All groups share one centre, and each spreads out both ways along 10 directions, with some noise.
Some rows, each with its group after it:
[  4  -1 -23  -1  11 -14 -19  13  12  30  29  10  -5  14  19   9  -6  10]	zelit
[-11  19   3  20  -1   9  24  14 -14  -4 -31 -29  -3 -16  -3  27  -8   6]	zelit
[ 11 -32  -8 -29 -18  43 -23  34  59  -3 -37 -19  20  37 -20  17 -23   0]	nolo
[ 11  32  -7 -30  11  44 -36  49  41  28  10  23  31  20  34 -16  43  11]	zelit
[ -2  60  71 -58  16 -36  -2  25  21 -41  27 -12  16  40 -52 -71   0  40]	Zule
[ 34   6 -23 -71  36 -13  50  19 -14  -4  38   3  23  38  29 -48 -20 -29]	nolo
[-18  15  27  39   5 -50 -21 -51  12 -56  -8  31 -36 -43 -52 -15 -10  27]	Zule
[ -3 -22  17 -59 -13  16  54  14 -16  -9  45  -4  53  11  -5 -36   3 -72]	Zule
[ -2   5   6  18  16 -33 -12 -15  -5  -6   0 -21 -13   0  16  -4 -30  17]	rig
[-20  -5  26   4  -2  14 -30  24  15  20 -15  36   6  -3 -23 -31  18  -6]	zelit
[-31   3  39   4   0  -8   1 -16  11 -15  11  18 -15  -9 -23  -8   7 -14]	til
[  1  13  20 -33  30  18 -29  -9  -4 -21  40 -10  -7  19  22  -4  43  -4]	til
[  0 -11  -9   1 -16   5   8  -6 -18   3  -9 -23  -7   4  -6  16  -9  -7]	til
[ 13 -63  -5  -4  -9  -8 -23 -24 -10  22  26  -1 -10  36  20  12  10  -1]	rig
[  6   9 -30  24  28 -14 -22   8  23  13  -7  36 -26 -11  12  18  -6  21]	nolo
[-27   4  40  10 -33  16 -20   5  25  42  -4  -9  -1  26  10   2   2  12]	til
[  2 -44  14  15 -25  17  13  -9  53   2 -44   7   8   7   2  13 -34  -5]	nolo
[-20  11  -3  -9  -5 -10 -25  33  -5  70   5 -27 -16  44  16  -9 -40   9]	lem
[-10 -12 -16  -8   0   3  10  23  -3  31  18  13  -8  13  -1  25   8 -12]	lem
[-18 -22   6 -27   9  53  29  10  20   7 -12  10   2   6  23  13  -1 -66]	til
[-32  41   0  37 -20   9 -28  59  30  81 -58  12 -15   5 -11  -2 -27  36]	nolo
[-26 -13  17   9 -30 -14 -31  13  13  53   9  -4 -14  35 -12  -1 -19  16]	zelit
[ 16 -44  51 -39 -48  27  20  22  47  41 -31  -1  22  90   4 -18  -9  22]	rig
[  9 -11  33 -23  13 -28 -15  24  11  23  25 -16  25  47  26 -41 -15  18]	nolo
[  7  31 -55   9 -28  17 -20 -15   2  29  21  22 -24   0  14  39  25  31]	rig
[-16  56  -1 -27  38  -6 -52  35 -23  44   4 -14 -38  28   6 -40 -13  16]	lem
[  5  29  16 -22  -1  17   7  19  17   7 -28   2 -13  32  -6 -12   4  27]	zelit
[-12  -8  17  19 -38  31 -19  -6  12  29 -14 -13  10   4  14  11  11   3]	nolo
[-38  62  72  23 -45  29 -25  25   9  39   5 -26  46 -11  26 -29  39  18]	Zule
[ 18  -4 -27 -35  -6  44 -27   4 -26  -4  21 -29   7  19   8  23  47  -7]	Zule
[-29  27  11  11 -58 -22  -1  11 -23  16  46  15  31 -27 -60 -24  23   2]	til
[  0  48   2 -11   4 -26  42  -7 -26   1   8   0 -24   6  -4 -14 -13  15]	nolo
[-11  47 -16  14 -32 -13  -6 -11 -15  23  24 -20 -11  -8   0  10  -8  21]	rig
[  3  11  39 -12 -57   2  24 -35 -10  -3  11 -62  34  18  26 -29 -29  -2]	rig
[ 20  -6   0  -1 -23   0   1   6   9  20 -10 -23  23  22  16  -9 -15  21]	til
[-21  20 -19   6 -34   8   0  40  -9  70 -13 -28 -16  30 -15  32 -20  21]	til
[  0  15 -18  21  25  33 -35  47  42  38 -50  14  -9   3  26  22  -1  26]	til
[ -6  -6  10   1  -9   9  -2  -1  -3  12  10   5  17  -7  10 -13   8 -17]	nolo
[  9 -21  14 -14  12 -15  11 -27 -19 -17 -12  12 -34  17 -18 -16  -7  -2]	zelit
[-14  18   1  -3  14   5 -10  13   4  20 -16   8 -12  -3   4 -31 -24  -9]	lem
[ -7   0  17  12 -60   4  45  -1  37 -13 -17 -16  29  -3 -36  22 -24  11]	lem
[  2  34  45  16  -8  17 -37  12   2   7  -4 -33  34   3  37 -16  49  43]	Zule
[ -9 -36  24  51  13 -55  -3 -29  16  -6 -30  15 -24 -22  -5 -11 -56   7]	rig
[  4  -3   6 -12  26  -3  18  58  23  19 -12  22  29   8   1 -21  -2  -5]	Zule
[ 0 -4  6  1 -3 -6 12 -4 10  8  2  9 -2  8 11  5 -6  0]	nolo
[ 10 -13  40 -24  64 -25  14  60  58   8 -74  21 -48  78 -26   5 -39  56]	rig
[ -5 -17   6 -23 -17  -8   9 -47 -44 -13  71 -24   7   0  17  -7   6 -43]	Zule
[  6  40 -68 -23 -27  34  27 -24 -22   4   9 -33 -24  -4  12  35 -30 -24]	lem
[ -1  31 -43   6 -36  32  15 -13 -20   9 -13 -15 -24 -11 -10  51  14   8]	til
[-10 -31  27  -3  -3 -34  31 -30 -34   4  61   2  13   1  23 -17  10 -35]	nolo
[ -4 -44   7  -7  22  17  23  13  14   2 -36  11 -15  16   1  19 -15 -30]	rig
[ -1  28  13 -19   5  19 -13   4  -7 -12  -9   7 -17   9 -23  -7  32  14]	zelit
[-33  13  12 -15   1  18 -76  81  16  47  16  11  18  18 -48 -16  28  10]	Zule
[  5 -49 -20  -8   0  25 -13  29 -34  26  11 -18  29   6   9  17  32 -32]	Zule
[-18  21  19   7  18 -43 -11  49  10  23 -15  -4 -18  26 -42  -8 -32  40]	til
[  7   3  31 -17 -72  15  17  21  29 -30  36 -48  80  20 -36  30  41  31]	lem
[ 36   0 -13  28 -46  22  -3  -3  79 -16 -11 -12  49   3  32  53  17  60]	lem
[ -9   4  -8   6  19   5 -14  37  48 -15 -25  35  -5 -14 -40   9  -6   8]	nolo
[-13 -21  -1   8  -7  -1   0  10   9  23   8  21   4  -5  -2  -1  -9 -21]	zelit
[ -5  17  28  14   3 -18 -17  22 -11  23 -18 -59   0  29  10   9 -14  47]	zelit
[ 11   5  14  -5   1  21  -4   2  23  -4  -8  -9  30   1  40 -21   1  -4]	rig
[ 15  32 -23 -28  10   1  32  -8  -8 -34  22 -17  -2   0  -2  21   7   2]	zelit
[-13 -15  28   8  -1 -25 -38  28  20  21  30  30  39  -6  -8 -48  11  -1]	rig
[  9  76  41 -55  17  14 -13  43   7 -27   9 -40  24  38 -17 -32  36  46]	rig
[-14 -47 -45  30  -3 -17  49  -2  14  42  -3  38 -16 -17  15  36 -61 -49]	zelit
[  7   8  -1 -59  30  63  55  -9 -28 -14 -17  38 -22   6  25 -21  35 -65]	lem
[-16 -51  27  47 -42 -39  -3 -18  19  22  12  42  35 -32  -8 -42 -22 -14]	til
[  8  -4  -8  -9 -28   7  10  16  10  -3  36 -17  29  14 -10  41  34  15]	lem
[-26   6  -6   5 -53  16  -5  13  -2  10  25 -27  42 -21 -32   9  -3 -24]	lem
[-19 -70  35  24 -13 -13  68 -24  -1   8 -36  45 -26   3 -16  22 -14 -33]	lem
[  2   6  38  -1  -3 -10  -1   9  37 -16 -20  -6   3  22 -19 -10 -10  34]	nolo
[ -6  80  42  -1 -25  48 -16  35  52  13 -36  -9  25  11  18 -19  30  51]	Zule
[-14   5   9  -5 -49  -1   6   1  -4  37  41   4  22  14   0 -13   6  -5]	til
[ 17  -4 -17 -47  34   4   1  20 -12  17  21  11  -8  39  20 -13   9  -7]	zelit
[  7  -4  51 -38 -35   2 -18  23  18  14  30  -6  49  49  -8 -55  24  23]	rig
[  4  -8 -11 -28  18 -12 -18  15  -7  -6  29   1  -4  20 -20  -8   7  -2]	Zule
[-17  29  -2  -1 -21   7 -30  57  22  46  16 -18  24  16 -10   4  -2  21]	lem
[ 19 -12  -3   8  62 -43  18  13  -6 -30   8  36  15 -28   8 -21   5  -7]	Zule

New rows. What belongs after each?
[  1 -29 -22  -8  23 -11  -5  -9 -30   3  26   1 -23   7  -1  24   6 -18]	rig
[  1 -12 -69  -4   5  45 -22  51  -5  68   1   7 -10  15  24  54  16 -11]	Zule
[-24  27  24  24  -5   3 -46  43  30  10 -43  18  11 -20 -44 -30   2  26]	nolo
[ 49  56 -29 -65  29  12  13   9   5 -13  27 -39  -5  60  45  13  14  43]	zelit
[  1  -3 -66 -13   7   5   0  20  -1  24  51  10  15 -14  18  19  -8 -36]	lem
[-23  16  29   2  28 -21 -53  32  17 -27  29  13   1  -6 -58  12  46  31]	nolo
[  1 -34 -27   3  11  -2  18  10  32  11  -5  28 -10   3   3  22 -32 -19]	nolo
[  9  36 -35  -9 -21   8  -4 -36  42 -29  33  31 -14 -10  -7  24   9  21]	zelit
[-18  35 -12  -2   6  -7  27  24 -11  35  15  18 -22   4  -1  15  -1   1]	nolo
[  1  15  11  -8 -17   5 -39   3  -4  10  40 -15  31   7  16 -22  30  12]	rig
[-35  -2  30  27  19  32 -38  11  33  24 -51  -8 -47  13  14  38  -3   5]	til
[-32   1  16 -15 -16 -37 -19  25 -35  14   6 -43 -19  31 -77  -7 -32  11]	nolo
[-20  18  10 -40   2  38   4  82  13  23  34  25  53   8 -21  -7  60 -28]	lem
[-20 -65   6  10 -29 -28 -29 -66 -44   7  63 -19 -10  -3   5  -4 -14 -45]	Zule
[ -7  12  11  17 -15 -10  -1 -19  -8  -1 -22 -10 -21  -2 -15  -1 -15  20]	nolo
[  8  14  27 -30 -11  25  18   4  14 -26 -18  -8   6  24 -16  -6  15  11]	rig
[ -9 -11  24 -40 -39  35  29   1  27  -4  10  31  34   9 -24 -35   9 -45]	zelit
[ 14 -28 -28 -16   3  15 -33  -2 -13   7  14 -14  -5  21   5  20  17   1]	Zule
[  0  -4  -8 -18 -26 -14 -23 -23  -8  19  43 -19 -23  41  -1  11  -4  20]	zelit
[ 18  34 -54 -48  13  38  47  39  39   7   5  23  26   0  26  -1 -19 -33]	lem
[-20 -35  14 -41   7 -39  39  34 -22  40  63  -6  16  47  -7  -8 -25 -39]	nolo
[  1  23  59 -38 -44   0  49  22  27  -8  -1 -61  55  43 -10 -28 -31  13]	zelit
[ 16  53  13 -37 -10  -3  34   9  24 -70  13 -13  38  -7 -48 -16  12  18]	lem
[ 12 -20  -8   4  10  14 -13 -35 -24 -43  -7 -20  -8 -22   5  15  17 -11]	til
[  5 -33  19  10 -13  25 -76   3  32 -32 -25 -12  32 -12 -25 -20  13   6]	nolo
[-13   9 -22  18 -34 -29 -24 -31 -28  45  56  -2 -33  12   7  29   6  24]	til
[-24 -11 -14  10 -28  73 -23  -3  -8  33 -11 -19  -5 -10  28  48  33 -37]	til
[ 11  13 -12 -18  -7  39 -20  34  13   9 -25 -15   2  24 -12  18  25  25]	Zule
[-17  -6  13  17 -23  15  12   3  27  21 -13  10   1   1   5  20   0  -1]	nolo
[-13 -61 -39  15  -1  -6  -8 -50 -64  14  24  14 -50 -19  -4  34   5 -50]	zelit
[ -2  23  -8   5  40   4  30  21  -9 -48  -2  13  24 -54 -16   0  20 -28]	zelit
[  9 -42 -21  32  17 -22 -23   0 -33  -1 -27 -14 -26  -2 -23  39   3  23]	Zule
[-47 -69  46  34 -41  16 -22 -18  20  48  16  25  23 -13  23 -15  -6 -59]	til
[-49  -8  18 -11 -13  -4  44 -25 -18  11  19   5 -57  12 -29  34 -20 -46]	til
[ -1  -5  20 -26  18  -7  -7   5   3   0  19 -12   2  32  13 -12   1   0]	til
[-37  -1  25  48 -26 -13  -3 -14 -24  31   7  16  -3 -35   2  -2  12 -10]	nolo
[-21 -19  12  14  -2 -24 -62   1 -36  -3  18 -16 -12  -4 -49   5  24  15]	Zule
[  1  60 -12   5  19 -48   6  -2 -79  55  32   7 -16 -11  42 -64  -9   8]	nolo
[-19  25  30 -10  56 -46   2  69  35  12 -24  22 -19  27 -40 -24 -38  27]	til
[ -9  36  12 -11 -19 -17  18  25  12  36   9 -23  10  28   6 -20 -37  19]	rig
[ 23  17 -14 -17 -20  64  -5  -5  32  -7 -34  -6   7  12  25  17  26  18]	Zule
[ 17   3 -13  17  43  16 -66  29  66  -8 -14  44  14 -17  23  -4  28  31]	nolo
[  5  -4   9   2   1 -10 -30  -8  33 -12 -20   9 -15   9 -20 -11 -12  30]	Zule
[ 15 -48  21 -45 -33  -2   9 -31 -23  -2  27 -54  14  55   7 -14 -20 -15]	Zule
[-11 -47  -8  20 -36  32   3  -5  15  23  13  43  54 -43  22 -16  15 -63]	til
[  9  -4   0  41  26 -28 -13 -21  -6 -27 -12  17 -10 -35   5   5  10  21]	Zule
[ 22  10  31 -48  54 -46 -21  29  28 -52  23  -5  12  39 -35 -40  -1  36]	nolo
[ -5   6  -4  29  -5   7  -2 -19   5   8   8  18   4 -31  38   8  13  -8]	Zule
[  3  -8  13  12  -6 -20  -4 -23 -10   2  -1  -7 -10   2   6 -12 -15   9]	nolo
[ -3  -4  51 -24   8  -5  12  -1  23 -51  40   6  27  10 -23   2  47   0]	nolo
[ 31  10 -12  20 -21  11 -14 -15   1 -39 -33 -11  33 -32  -5 -11  19  31]	til
[-19 -24  42  16  21 -29  35   9  11  10 -42  47 -38  14 -25  -7 -16   3]	lem
[  9  29 -57   4  -2   1  11   4  31   3  35   4   6 -13  33  47  -8   7]	zelit
[-22  49   9  10 -13   6  -3  19  31  13   3  39  -6 -14 -18  -2  19  20]	til
[ -1  19  14 -23   1  54  13  -5 -12 -30 -24 -44   3  -2   7  20  23 -17]	rig
[  6 -19   9  23 -33   0 -29 -20 -14   1  -9 -28  20 -10   1  -3   6  18]	til
[  1  26  11 -24 -27   8  42 -13 -24  23  20 -31  -5  35  23   5   4   2]	nolo
[ -4 -21 -17 -17 -10  13   4   9   1   6   3  -5   6   4 -19   7 -15 -31]	nolo
[-17  -7   0  -2 -28 -22 -15  -2  11  24  53 -10  12  14  -7   6 -12   2]	zelit
[-11  -3  27 -31 -37  38 106 -20  -6 -32 -40 -49  18  -1  -6   0 -50 -65]	rig
[-16  11   5  -7 -32  18  20  32  -6  52 -13 -42   3  36   6  21 -18   1]	zelit
[  8 -40  -4   2  30   0  29   5 -23  15 -31   6 -12   3  19  -4 -21 -31]	zelit
[ 29   4   9  -6 -37  19 -35   0  43 -25  26 -40  78   2  26  -9  24  32]	lem
[-23  18  12   0 -13  43 -19  10  14  16  -4   7  -4  -3   4  15  30  -9]	til
[-25 -52 -27  38 -33  29 -41   3 -27  80  22 -15  11 -10  47  40  19 -37]	Zule
[  1 -33  27 -12 -20  49  -2  11  63 -16  -8   4  40  13   5  23  26 -14]	nolo
[ -6 -35   6  -8   7  -1  18 -17 -24  -9  -4 -22 -16  11  -6  18 -15 -28]	rig
[-24 -49  19  21 -71  49   2 -20   7  45  -3  -4  37 -10  29   4   2 -51]	til
[  1  29  -1 -19   7  60 -30   6 -12 -17 -11 -31  -7   5  10  32  59   5]	rig
[-44   8  35  -5  -7 -16   4  34 -23   2   6 -10  -1  -2 -72 -11  -3 -15]	til
[ -9 -45  13   3 -30 -44  60  -9   3  -6  18  -7   8  13 -41  22 -43 -12]	lem
[  8   5  37   4 -38 -11 -37 -26   4   5  42 -34  56   3  42 -56   5  13]	rig
[-21  24   7  25 -41  44 -60  24  15  46   8   9  30 -16  14   1  53  15]	til
[  1  -9  -4   2  -4  -2  -4   3  -4  14 -11   3   9  -5   4 -31 -25 -13]	nolo
[ 34   7 -20  17 -44  -5   9 -12 -15 -21 -20 -24  40 -19 -18 -12  -3  32]	til
[ 19  30  11 -54 -14   1  17   9   0   8  35 -30  19  56  13 -20   5  21]	til
[ 19  -1 -10  35  47 -31  27  10  -9  -3 -14  16   2 -25  43  10   3  16]	Zule
[-21 -27  15  14 -44  17 -35 -22 -44   9  16 -42   6  -1 -11  19  27 -11]	Zule
[ -4  13 -14   9   2 -13  11   6   2 -21  19  17  -7 -19 -39  40  25  15]	lem
[  9  41   1  -4 -24  53  32   9  44  -5 -52  12  -3   4   9  20  12  21]	lem
[  1 -15 -22   8 -20 -44  -2 -37  32  12  35  24 -33  18  -5  17 -41  20]	zelit
[-12  -2  49 -24 -39  -4  27 -11  -3 -14  24  -7  31  12 -23 -34   4 -18]	til
[ -8  17  10 -18 -25  21   4 -10  33   1   4  14   2   8   3 -13  -9  -9]	Zule
[ -6  30  18  -4   3 -17  14  11  20  16 -39 -11 -24  31  -6 -24 -54  28]	lem
[ -9 -42  27 -18   1  20 -13  34  12  16  -6  14  12  28 -19  -4  24 -18]	rig
[ -4   3  45  20  -2 -31  -7  43  63  16  -6  -7  52   8  13 -37 -38  27]	zelit
[-27 -20  18   6 -24  13   6 -18 -11  17 -15 -27 -30  15  -4  28 -17 -18]	til
[-28 -10   1   6 -29  28 -37 -14 -59   6  42 -17  -6 -19 -21  40  75 -19]	lem
[ 14  18  -9 -29  43  30 -11   8 -14 -32  24 -25  26 -15  44 -10  28 -32]	rig
[ 13  -1   6  -5 -18   4  -6 -16   9  -2  20   1  21   6  13 -19   9   7]	rig
[  6 -59 -15  13 -11   0  19  -3   9   8 -45   8 -14   6 -21  19 -37 -12]	Zule
